The same things were measured in two ways. Each way mixes the same 10 hidden numbers, adds some noise and spreads widely along 7 directions of its own, which tell nothing about the thing.
In the rows, 128 means zero.
Some things both ways: the first way, then the second way.
[159 111 121 146 165 108 103 129 159 148 129 114 146 103 161 148 134]
[129  89 131 148 132  99 112 122 130 117 105 156 157 153 122 125 135 128
  97 126  97 137 111 151 112 115]

[101 139 180 151 137 122 136 175 136 127 100  87 133 145 141 136 142]
[126 155 116 161 155 186 171 107 135 132 148 108 132  97 112 159 111 130
 120 129  96  96 153 141 152 133]

[152 117 132 129 146 118 123 132 139 139 124 113 125 130  99 147 146]
[111 112 122 134 142 135 140 134 123 118 126 145 149 135 140 146 115 128
 135 138 122 119 140 142 136 115]

[119  34 169 111 182 143 119 120 115 142 192 120  56 120  87  75 134]
[141 131 114 116 141 135 144 160 140 124 112 108 103 157 162 144 150 104
 121 151 172 151 159 124 171 141]

[162 127 123 104 148 137 104 125 170 122 110 132 111 103 112 138 141]
[155 169 130 169 162 159 164 159 111 125 137  80  98  92 146 145 107 136
 133 116 151 140 165 114 125 120]

[100 192 157  94 105 179 128 107 146  90 109 165 132 137 126 130 121]
[121 126 143 104 114 134 126 130 117  85 149 154 138 149 154 114 116 128
 128 127 140 145 131 119 132 130]

[ 94 105 114 122 165 125 131  93  87 142 168 143 122 123 149  91 114]
[118 169 122 110 160 128 138 109 132 117 126 109 112 130 130 147  99 144
 126 125 136 109 120 137 139 137]

[122  57  79 141 158 127 118  98 145 137 129 182 135 141 104 113 123]
[134 107 128 133 127 138 129 124 101 128 142  92 167 144 100 121 141 150
 124 141 118 131 156 109 112 113]

[170 142 157 111 152 142  77 133 152 147 109 123 126 105 120 132 161]
[146 116 143 108 101 103 119 142  89 137 145 125 106 138 155  74 160 164
 141 137 177 160 127 110 124 118]

[122 148 146 120 164 103 155 130 117 133 107 130 118 104 157 137 116]
[107 138  85 131 127 153 150 145 130 125  88 110  88  78 115 166 169  99
 167 132 147 138 133 126 133 114]

[142 134 160 147  94  71 139 123 146 159 111 100 179 147 175 169 107]
[113 125 151 100 128  88  97 155 114 159 119 120 115 144 143 103 106 153
 152 158 152 109  97 134 141 125]

[160 103 235 132 147 100 121 146 187 144 110 139 103  91 134 154 152]
[123  86 120 113 132 106 122 127 128 132 108 197 123 156 162 121 181 116
 159 142 137 124 127 135 126 144]

[ 94 122 125 132 194 131 145 107 126 101 120 160  82 103 111 104  85]
[125  96 147 149 149 131 122 129 119 121 133 161 155 167 159 105 143 154
 142 176 105 134 122 113 104 152]

[104 114 104 126 149 125 165 109  97 116 162 124 141 125 183 110 123]
[130 136 128 109 105 116  95 133 138 149 116  94 138 124 102 127 103 128
 121 122 127 126 120 134 136 125]

[158 104 112 139 141 111 115 153 136 126 149  76 143 122 134 131 184]
[121 112 151 106 119 172 110 136 130 142 124 106 153 140 131 139  77 137
 128 147 117 112 157 168 157 130]

[133 125 115 120 191 170 142 107 138 124 103 158 106 117 112 140 150]
[ 95 154 125 136 160 165 166 145 115 107 159  94 145 137 141 151  82 162
 115 147 129 101 154 138 159 129]

[142 169 117 132 154 142 130 148 179 140  66 137 147 109 128 200 160]
[136 110 158 117 159 143 126 131 105 156 140 155 117 151 189 109 122 163
 183 167 154 115 149 124 111 151]

[145 145 138  99 178 142 101 109  91 136 153  87  72 118  93 109 149]
[159 144 136 127 137  86 103 108 121 144 132 112 121 137 133  97 121 160
 120 114 150 149 113 111  91 131]

[121 162 125  77 203 159 147  84  72 100 163 126  58 102  80  83 133]
[115 149 129 113 132 100 125 145 123 116 120 116 104 130 145 122  97 137
 114 131 161 137  99 149 155 110]

[131  96 181 131 145  89 132 142 145 109 142 109  91  99 103 105 118]
[155 148 153 143 148 145 133 149 109 161 139 119 104 110 172 112 105 159
 172 147 150 126 145 116 125 143]

[102 128 109 154 186 158 191 164 110 147  53 125 117 144 166 203 107]
[101  88 147 107  93  90  84 169 131 119 114 166 143 154 140 101 121 100
 129 141 136 130  87 147 137 120]

[147  51 223 115 105  64 118 107 142 136 177 123  86 138  92  86 121]
[147 119 104 135 145 106 127 139 117 126 106 144 146 143 144 141 161 118
 159 127 142 139 151 112 116 132]

[119 112 112 112 180 149  98 105 119 128 172 164 134  85 153  68 167]
[152 148 126 105 133 114 127  82 116 122 130 143 109 124 135 116 124 148
 113  92 143 127 123 158 135 124]

[141 118  76 121 206 185 108 145  54 160 118  71  99 140 129 115 169]
[158 184  85 154 162 154 155 131 145 143 137  93 101 113 166 142 140 141
 140 141 167 141 158 113 152 173]

[143 158 176 156 145 117 116 170 161 168  66 111 152 133 184 213 128]
[130 155 132 153 180 123 153 136 117  95 122 155 125 136 159 147 125 139
 147 133 111 117 125 112 121 144]

[ 75 109 121 161 227 186 163 143 134 122 138 126 107  81 178 129 112]
[119 119 118 157 123 140 142 111 142 135 158 127 149 132 108 113 144 124
 104 157 103 127 115 115 137 131]

[114 103 120 158  89 103  97 152 126 138 128 142 188 143 172 126  94]
[134  73 134  83  58 133  91 114 151 132  99 160 124 145 116 107 199  99
 142 146 112 174 124 104 118 142]

[116 134 122 127 183 156 125  98 117 117 146 153 126  82 164 102 118]
[126 159 129 130 134 103 128 100 129 123 152 138 122 123 134 109 100 162
 108 110 128 128  98 130 121 130]

Other things, the second way, with their names:
(955): [135 117 110 160 138 126 128 131 127  92  95 156 132 117 126 142 154  92
 132 118 115 148 117 139 111 121]
(860): [141 113 126 138 128 136 124 114 158 155 127 126 141 132 113 141 126 115
 109 117 111 124 150 130 114 138]
(316): [134 163 112 115 145 141 128 130 140 109  76 102  92  98 132 175  93 114
 124  98 142 138 135 169 146 118]
(502): [109 148  77 105 130 154 162 142 123 128 138  84 100 124 143 147 171 136
 160 154 189 148 168  93 146 137]
(879): [141  95 147  86  86 124 106 123 117 154 131  94 146 157 103 107 148 150
 117 139 124 144 153 106 129 119]
(486): [109 111 161 108 136  99 115 144 120 105 131 167 140 165 157 117  90 122
 125 140 133 123 103 142 135 113]
(348): [ 98 130 148  91  93 138 143 140 125 131 150 111  98 124 117 118 115 131
 100 133 140 115 115 145 181 107]
(49): [106 109 135 104 113 131 125 154 121 139 115 104 109 138 113 121 160 122
 133 160 136 114 119 129 157 125]
(713): [159 118 144 128 137 139 126 123 114 116 107 121 122 126 126 136 125 115
 119 106 129 141 153 148 118 109]
(857): [103 114 115 111 148 112 136 144 108 119 126 117 134 151 144 139 125 146
 144 137 167 131 147 122 110 110]
(465): [ 95 126 139 101  97 115 118 153 137 132 142 112 104 122 118 110  95 102
 101 128 166 124  93 153 160 101]
(351): [124 136 112 157 142 152 159 135 129 133 143 105 127 111 118 141 126 115
 114 132 133 119 142 136 147 116]
(999): [122 126 132 132 126 171 143 125 149 117 140 154 116 124 147 133 141 106
 141 144 122 131 137 120 129 156]
(751): [146 103 177 104  79 150 109 124 149 163 145  91 122 141  81 104 136 121
  79 124  96 124 138 115 130 134]
(1153): [130 159 129 175 147 172 159 115 140 104 167 137 142 109 133 132  96 116
 107 128 102 116 125 137 146 142]
(30): [108 119 131 137 153 134 127 130 139 114 112 140 134 149 132 136 119 118
 111 152 109 104 105 162 148 138]
(278): [124 120 124 116 132 114 112 124 126 112 114 130 143 146 118 130 126 117
 117 119 129 120 121 149 126 125]
(394): [129  83 153 131 116 129 108 143 126 154 111 149 142 144 130 113 151 129
 151 165  99 125 125 121 120 134]
(792): [115 124 136 114  88 125 123 148  90 111 148 173 105  94 159  84 140 114
 189 134 173 148  99 120 128 106]
(385): [ 93  74 102 116 110 135 119 120 158 136  96 126 157 127  71 174 144  81
 114 107 105 115 149 146  98 103]
(293): [155 105 142 145 111 160 121 102 147 160 135 109 152 128 102 122 135 144
 102 130  84 132 156 121 108 145]
(816): [165 170  93 178 172 137 153 105 106 127 150 112 143  97 138 137 122 149
 150 101 147 135 161 108  87 129]
(747): [118 137 138 126 130  90 127 125 113 128 143 125 124 114 118 119  73 130
  94  87 150 116 103 167 128  78]
(345): [132 138 103 126 115 129 139 125 133 128 121 132 131 105 126 152 128 128
 131 101 129 138 147 129 135 118]
(824): [116 120 128 126 130 115 122 116 129 133 138 122 146 146 121 117 119 155
 107 142 117 124 114 134 128 128]
(995): [100 121 123 105 118 131 146 157 114 114 109 117  87 119 113 138 170 109
 136 133 143 117 119 131 157 111]
(762): [112 167 156  96 162 106 132 141 106  97 129 148 105 150 178 129  71 157
 139 130 148 104 104 153 165 129]
(649): [112 161 116 139 125 148 143 128 129 102 141 112 125  99 107 136 116 117
 125 122 118 119 110 128 143 125]
(1060): [132 113 150 128 142  99 127 141 122 118 116 145 131 167 141 123 146 142
 122 147 108 132 118 104 124 135]
(858): [101 125 125 125 117 142 137 109 121 113 131 119 116 107 104 125 120 147
  94 116 117 117 108 168 135 108]
(983): [152 137 116 152 158 113 129 133 138 110  98 134 120 132 139 148 147 112
 129 111 128 148 136 110  97 140]
(1089): [158 115 141 138 109 137 120 130 120 175 137  66 137 120  84 114 139 135
 113 130 122 132 153 106 116 111]
(542): [164 127 148 132 142 111 136 115 106 136 138 128 129 155 149 104 129 166
  99 132 128 134 136 142 156 123]
(472): [146 138 135 130 132 131 125 147 130 148 117 123 116 122 144 134 129 130
 153 136 131 133 141 110 129 141]
(842): [130 100 168  95 121 122 122 117 115 142 117 110 123 158 106 120 128 153
 100 138 104 117 131 141 141 109]
(299): [ 96 189 108 139 132 150 176 139 113 110 190  62 146  99  89 149  86 158
 104 105 126  93 145 105 154 113]
(438): [125 112 117 116 108 131 124 135 114 111 113 109 147 127  95 143 142 112
 117 105 122 129 147 137 133 102]
(1239): [ 87 128 133 119 122 177 146 110 177 142 131 115 109 116  93 158 126 121
 101 140  77  91 121 133 139 156]
(1232): [130 162 120 153 150 148 148  92 138 158 154  92 144  91  86 154  94 155
 124 102  93 101 145 106  88 128]
(1130): [156 119 146 152 145 126 130 101 110 112 147 158 149 133 148 110 104 138
 120 111 126 148 135 137  95 113]
(75): [133 126 139 124 113 126 125 139 137 135 125 141  93 115 143 114 135 107
 134 131 148 149 113 121 127 125]
(590): [134 117 155 124 121 122 113 169  84 105 143 141 133 140 186  89  97 143
 155 143 178 156 130 137 129 110]
(140): [168 123 145 122  95 123  92 135 131 201 121  96  80  93 109  82 148 103
 139 128 170 125 110 145 132 124]
(891): [123 119 122 147 153  93 123 111 119 119 128 180 150 135 147 120 119 131
 148 126 125 129 104 128  95 117]
(480): [102  75 124 118 100 146 131  89 125 131 136 142 146 130  74 120 181 115
 123 134  96 118 125 124  98 110]
(525): [157 123 118 150 150  90 121 102 156 138 108 159 123 139 130 136 148 112
 110 102 119 145 121 116  83 141]
(902): [128 125 140 155 143 130 146 141  99 123 156 137 131 116 140 116 117 128
 147 125 144 122 135 115 104 107]
(948): [116 151 139 120 123 128 132 143 142 136 127  87  94 115  96 131 106 107
  83 122 130 103 100 159 179 115]
(1086): [109 123 142 130 132 139 134 133 106 125 126 116 124 113 120 128 109 145
 137 139 121 122 119 138 123 104]
(243): [ 96 166 116 156 164 160 158 125 143  64 108 123 122  95 112 183  60  96
  75  93  97 101 106 206 170 101]
(27): [156 140 141 163 145 110 132 136 146 128 132 152 124 142 152 116 127 133
  95 124 109 130 114 129 141 152]
(414): [134 168 133 115 135 136 128 162 136 130 126 103  87 134 161 119 125 125
 141 160 161 130 117 118 179 162]
(774): [111 128 104 105 145 132 118 148 146  92  87 159 140 156 169 172 124 110
 155 132 136 136 149 139 136 156]
(1070): [111  97 114 143 161 132 153 127 128  86 120 173 168 174 150 157 161 132
 132 149  95 130 153 110 113 143]
(635): [130 127 156 136 112 142 138 127 122 140 167 133 142 122 112 111 125 132
 133 134  96 114 129  94 125 127]
(1178): [136 133 113 140 155 145 149 137 150 173 117 124  79 121 153 136 162 112
 147 160 155 111 136 133 155 156]
(850): [109 126 129 128  96 141 131 133 144 134 145 116 134 121 106 120 131 123
 111 145 109 129 114 116 151 128]
(509): [ 90 106 121  96 102 183 128 105 161 152 133  81 141 137  67 149 159 136
 119 157  83 100 150 107 121 158]
(336): [148 154 150 134 169 149 145  95 141 140 148 144 124 136 155 139  84 153
 114 114 112 100 146 143 128 154]
(360): [130 162 101 158 121 146 151 111 130 128 167  99 151 105  96 126 141 148
 118 126 102 124 133  92 133 140]
(194): [144 134 116 153 130 132 122 150 161 158 114 121 125 123 128 141 140 110
 124 130 116 115 137 129 145 161]
(898): [126 169  84 128 157 123 139 120 155 147  92  87  80  97 116 165 121 105
 112 113 162 118 117 168 157 124]
(530): [137 151 139 130 143 107 111 105 143 159 157 118 151 156 130 104  94 166
 106 146 112 102 107 124 139 161]
(264): [ 94 118 101  99  99 128 140 108 138  92 107 115 113 111  74 156 156  88
 101  97 127 145 118 130 123  90]
(205): [144 122 123 149 128 158 124  99 141 140 128 116 139 102  91 137 125  98
 118 105 114 118 139 145 101 121]
(978): [110  98 108 112  97 139 126  97 132 123 138 142 152 133  86 122 181 111
 129 129 107 121 128 117 116 128]
(558): [144 139 112 153 141 109 124 101 136 132 127 157 129 119 140 117 127 137
 110 111 125 125 104 158 129 137]
(1207): [130 135 124 123 147 120 127  84 160 153 144 132 135 150 125 128 117 142
 107 130 118 117 122 118 109 151]
(599): [114 144 112 132 134 119 136 106 123 142 149 112 109 102 106 117 127 137
 123 111 150 109 107 136 111 115]
(463): [ 95  92 115 115  79 127 111 109 133 118 119 133 145 113  80 121 145 121
 100 117 105 136 104 153 123 101]
(940): [126 105 123 102  96  97 113 141 102 113 129 157 111 134 151  89 172 129
 145 123 175 159 115 123 119 117]
(617): [149 181 123 106 131 114 151 181 115 144 114  47  73 119 133 145 133 137
 125 130 175 142 152 100 186 119]
(862): [125 142 118 129 103 150 121 153 162 144 104 114 108 107 117 140 143  98
 125 143 111 120 117 141 183 154]
(152): [114 125 100 144 121 128 145 129 145 145 145 110 131 132 112 124 156 135
  96 144 129 123 126 124 150 136]
(837): [102 102 149  75 114 163 107  99 158 158 117 104 112 140  95 135 117 112
 122 147 122 107 128 145 118 137]
(744): [106 115 120 113 136 153 139 116 145 112 123 169 137 145 157 151 131 116
 153 150 121 133 141 120 124 147]
(473): [134 100 118 128 162 139 127 105 136 121 114 150 157 178 160 140 146 155
 131 157 117 138 158 128 109 160]
(641): [151 167 134 137 152 103 126 145 120 112 132 137 114 132 172 117  76 117
 117 119 170 134 109 160 169 122]
(1192): [138 189 129 169 178 143 162 172 131 105 158 150 115 132 223 135  85 150
 161 159 153 143 140  94 151 174]
(1243): [141 116 136 155 132 139 110 114 185 148 120 143 148 143 107 136 135  96
  98 131  70 113 121 120 112 173]
(957): [131 134 117 132 135 125 145 137 119 143 126 115 125 117 125 144 128 136
 130 119 133 121 148 130 142 113]
(933): [115 151 120 132 134 152 134 151 115 155 157  79 125 112 132 117 115 149
 164 162 161 113 139 106 132 138]
(812): [147 131 127 126 145 117 122 101 105 128 145 141 134 134 150 104 117 146
 140 119 161 138 132 137 102 121]
(479): [143 100 108 132 115 101 111 135 111 110  97 174 134 117 135 125 165  87
 160 101 152 147 127 142 109 107]
(1015): [111 165 151 130 136 143 163 120 124 140 163  74 101 104  81 133  96 136
  92 121 110  94 114 119 151 103]
(813): [151 104 168  97 114  94  91 117 137 119  95 179 111 158 151 106 123 114
 109 119 118 143  96 161 139 130]
(1252): [116 149 138 138 139 137 136 118 143 132 123 106 115 111  98 146 114 134
 114 125  91 112 112 117 116 131]
(700): [131 161 117 138 150 100 151 145  98 117 141 138 101 110 159 122 145 151
 166 112 166 135 129  94 107 127]
(766): [140 159 131 113 127 149 138 166 105 114 128  91 107 122 153 131 130 145
 155 139 158 143 154 107 156 138]
(966): [146 121 116 169 134 149 145 132 125 141 130 119 146 105 111 139 145 116
 135 125 107 127 152 118 118 120]
(339): [140 132 128 116 114 101  95 121 139 149 125 133 125 131 129 105 125 131
 124 116 144 129 107 139 123 143]
(1113): [ 96 136 100 122 132 126 129 129 142 102 123 119 146 140 112 147 122 119
 105 128 123 109 115 151 154 132]
(510): [146 143 119 139 169 143 156 120 114 133  94 113 108 105 131 174 125 139
 146 110 121 124 164 138 122 113]
(921): [137 128 118 117 117 153 141 103 160 146 102 114  90 106  93 157 174 105
 124 114 105 135 142 105 112 140]
(117): [ 84  88 131 100 111 128 119 157 121  92 112 163 139 151 156 133 121 117
 139 151 140 141 121 152 144 111]
(1255): [105  97 115 136 113 118 139 102 120 106 110 126 149 109  61 151 150 122
  99  93  82 132 123 126  88  81]
(676): [127 118  99 135 130 145 130 134 153 108  91 128 128 125 129 162 140  92
 121 129 129 156 143 141 134 128]
(1000): [ 95 105 127 129 111 103 103 151 124 116 130 109 181 150  92 127 127 134
 119 137 100 122 116 103 101 120]
(1077): [131 106 123 108 115  93 117  99 105 123 145 120 147 148 105 102 142 146
 111 108 152 147 130 116  87  97]
(81): [120 120 118 149 144 130 134 152 153 129 125 153 125 151 157 122 145 101
 118 165 133 113 112 151 174 155]
(195): [135 112 138 132 126  98 117 127  73 129 145 132 162 136 127  96 139 178
 160 131 128 131 132 102  93 106]
(263): [143 130  99 152 178 150 135 127 150 146 116 144 132 152 176 145 160 140
 169 170 136 126 161 111 112 193]
(544): [117 112 146 107 114 108 126 132 108 124 148 126 132 142 121 109 130 130
 134 126 145 137 127  96 100 104]
(659): [143 145 126 129 145 110 115 156 126 126 119 119 107 138 171 117 120 133
 141 136 175 149 129 123 122 145]
(1008): [135 126 140 134 149 129 131 129 106 119 147 160 151 144 159 121 118 149
 154 125 125 111 146 124 117 141]
(268): [133 143 116 135 125 132 123 137 130 130 143 116 144 127 147 121 101 138
 129 138 145 140 134 129 141 133]
(982): [135 114 135 116 136 140 139 132 111 122 118 103 125 141 125 140 136 130
 127 132 139 138 159 125 126 110]
(1028): [108 122 124 122 153 134 132 135 141 100 108 160 140 144 143 162 106  91
 130 125 121 106 128 159 143 129]
(455): [125  87 143 113 137 107 111 148 152 158 130 160 125 178 169 115 140 116
 139 159 156 130 135 113 110 152]
(1137): [ 99  90 110  98  81 135 116 105 132 117 116 124 164 119  76 149 120 114
 101  95 109 134 140 159 121  83]
(951): [ 92 159 110 137 120 157 143 142 157 129 152 132 129  99 124 147 106 103
 143 137 120 101 115 120 150 148]
(13): [117  75 123 116 108 132 116 163 102 122 110 142 150 154 151 116 167 127
 166 172 145 153 147 121 131 119]
(1043): [115 132 121 142 149 136 140 125 130 114 145 139 136 130 149 134 116 146
 137 132 136 138 138 110  90 138]
(444): [158 126 127 147 126 122 141 145 127 142 125 118 119 126 120 128 179 116
 141 127 125 144 151  77 114 134]
(799): [116 124 123 120 102 124 130 130 128 142 152 135 130 131 128 105 151 138
 133 147 130 125 116 107 144 135]
(1126): [111 139 111 140 116 109 149 113 118 107 166 138 155 121 110 121 117 138
  94 104 120 123 116 128 141  99]

Some of these things the first way, each followed by its name:
[113 137 131 115 160 168 149 135 120 141 124  92 103 115 139 147 131] -> (465)
[ 96 166 215 136 164 158 175 124 121  93 110 111  89 140 131 141 133] -> (530)
[161 118  80 131 171 116  81 102 143 140 126 153 159  73 170  96 143] -> (858)
[125  88 156 151 155 140 146 114 142 104 137 122 110 123 124 121 126] -> (268)
[ 87 165 139  92 148 110 114 143  80 145 172 100 134 142 127  83 135] -> (842)
[196  86  92  92 116 113 112  98 124 114 120 156 120 124 111  96 136] -> (194)
[ 99  78 115 108 151 122 143 118 109 114 156 137  87 144  74  78 117] -> (1089)
[134 137 186 105 112 130 118  89 172 112  95 187 122 114 126 116 113] -> (940)
[162 131 136 136 154 137  95 166 147 120 114  94 122 113 123 140 174] -> (293)
[104 161 177 130 132 146 147 149 121 113 124  96 133 125 166 131 113] -> (850)
[111 139 116 125 176 143 115 117 113 144 139 118 127 128 143 120 144] -> (473)
[150 161  54 104 116 152 109  90 115 109  99 161 155 132 135 118 123] -> (649)
[102  97 126 138 152 124 163 145 154 119 112 121 118 104 166 121 131] -> (140)
[158 175 186  99  51  99 108 129 110 118 102 102 150 190  77 125 139] -> (345)
[109 120  92 108 150 129 110 140 116 134 140 121 121 137 112 105 146] -> (713)
[118 108  97 127 169 130 159 120  89 159 110 128 120 144 170 156  99] -> (1000)
[ 98 170 150 101 136 160 133 146 119 159 115 105 114 144 121 171 122] -> (544)
[117 137 160 140 106 140 120 149 165 114  74 143 130 133 131 153 107] -> (999)
[137 151 159 149 179 122 162 178 153 121  72 118 108 116 125 196 141] -> (394)
[119 102  59  97 141 144 124 118  91 134 150 131 126 135 114  96 127] -> (860)
[149 181  85 123 156 141 107 137 105 144  99 101 163 115 172 143 153] -> (463)
[104 126 149 108 152 113 116 131  92 104 178 123  96 114 110  71 122] -> (813)
[ 75 156 134 119 159 157 130 134 136 110 152 103 114 108 137 109 124] -> (1130)
[114 142 178 141 137 142 138 171 143 149  83  70 119 161 126 167 138] -> (351)
[112 141  76 119 172 162 130 111 113 145  99 144 122 117 138 147 104] -> (1043)
[ 98 152 141 134 156 145 150 120 146 151  76 138 138 119 179 159 117] -> (599)
[110 128 252 114 129 128 173 101 168  67 106 142  56 130  88  98 101] -> (81)
[146 121 154 111 132 118 113 115 149 146 156  93 121 108 124 126 145] -> (747)
[113  88 173 126 144 110 134 104 149 132 154 136 113 112 171 108 128] -> (278)
[143 120 116  72 120 117  98  75 144 109 167 171 108 126  58  79 138] -> (982)
[138 120  48  76 152 177 130  92 117 144 123 160 105 122  79 142 123] -> (455)
[127 105 126 138 123  99 124 161 103 158 128  92 149 145 157 138 114] -> (472)
[ 88 122 153 141 103 124 131  94 173 118 115 156 148 147 127 122 105] -> (812)
[ 88  60 186 171 127 105 167  97 150 128  96 179 132 164 161 127  80] -> (1113)
[103 114 148 123 131 128 137 123  89 123 128 118 111 152 139  96  97] -> (414)
[117 103  81 114 138 129 122 123 126 121 127 120 108 128 112 103 137] -> (205)
[110  82  82 144 191 121 140 122 110 125 106 161  94 121 122 114  94] -> (955)
[122 140 169 117 166 125 124 141 117 145 118 130 102 134 118 147 113] -> (1060)
[ 88 150 145 135 132 133 154 158 105 120  77 121 113 138 111 135  92] -> (792)
[ 94  89 164 160 169 148 153 130 112 110 103 160 108 139 137 110 100] -> (360)
[ 98 133 167 135 107 123 119 141 150 123 119 132 149 143 134 126 125] -> (336)
[110 147 138 130 126 136 131 143 134 124  98 123 126 129 124 146  96] -> (75)
[157  99 132 146  85  89  96 137 141 160 131 105 185 158 134 146 152] -> (1137)
[140 180 162 111 114 150 117 129 157 106  92 134 148 128 161 138 120] -> (27)
[139 159 168  90 137 125 114 123 120 162 108 129 123 114 152 136 118] -> (700)
[156 102 129 134 107  87  88 138 115 145 100 131 134 135 116 121 104] -> (1239)
[153 164 162  79 180 147  95 122 132 145 166 115 106  76 158 121 162] -> (1070)
[110 101  59 104 163 142 147 117  75 139 123 144  99 154  86 119 127] -> (1028)
[114 105 147 120 180 120 151 132 112 139 107 149  92 128 118 121 121] -> (49)
[ 96 155 154 130 166 155 157 150 124 138 119 103 106 133 125 177 123] -> (486)
[138 180 182 136 100 108 110 136 154 155 108 109 188 137 193 176 141] -> (762)
[175 125 130 117  73  98 103 101 136 144 115 137 173 156 155 152 133] -> (774)
[104 129 126 133 131 101 145 105 125 110 104 180 129 134 127 127  71] -> (1252)
[140  86 134 115 143  72  94 110 113 150 157 147 113 116  98  92 103] -> (1255)
[102 102 105 126 196 111 131 145  56 169 134 108 102 143 109 104 124] -> (195)
[114 143 139  92 119 145 128  90 135 103 122 190 126 123 125  94 129] -> (978)
[183  97 140  67 104  34  58 100  88 136 213  98 101 124  39  32 147] -> (510)
[118 142 128 141 105 107 124 138 135 160 120 100 186 137 187 157 105] -> (117)
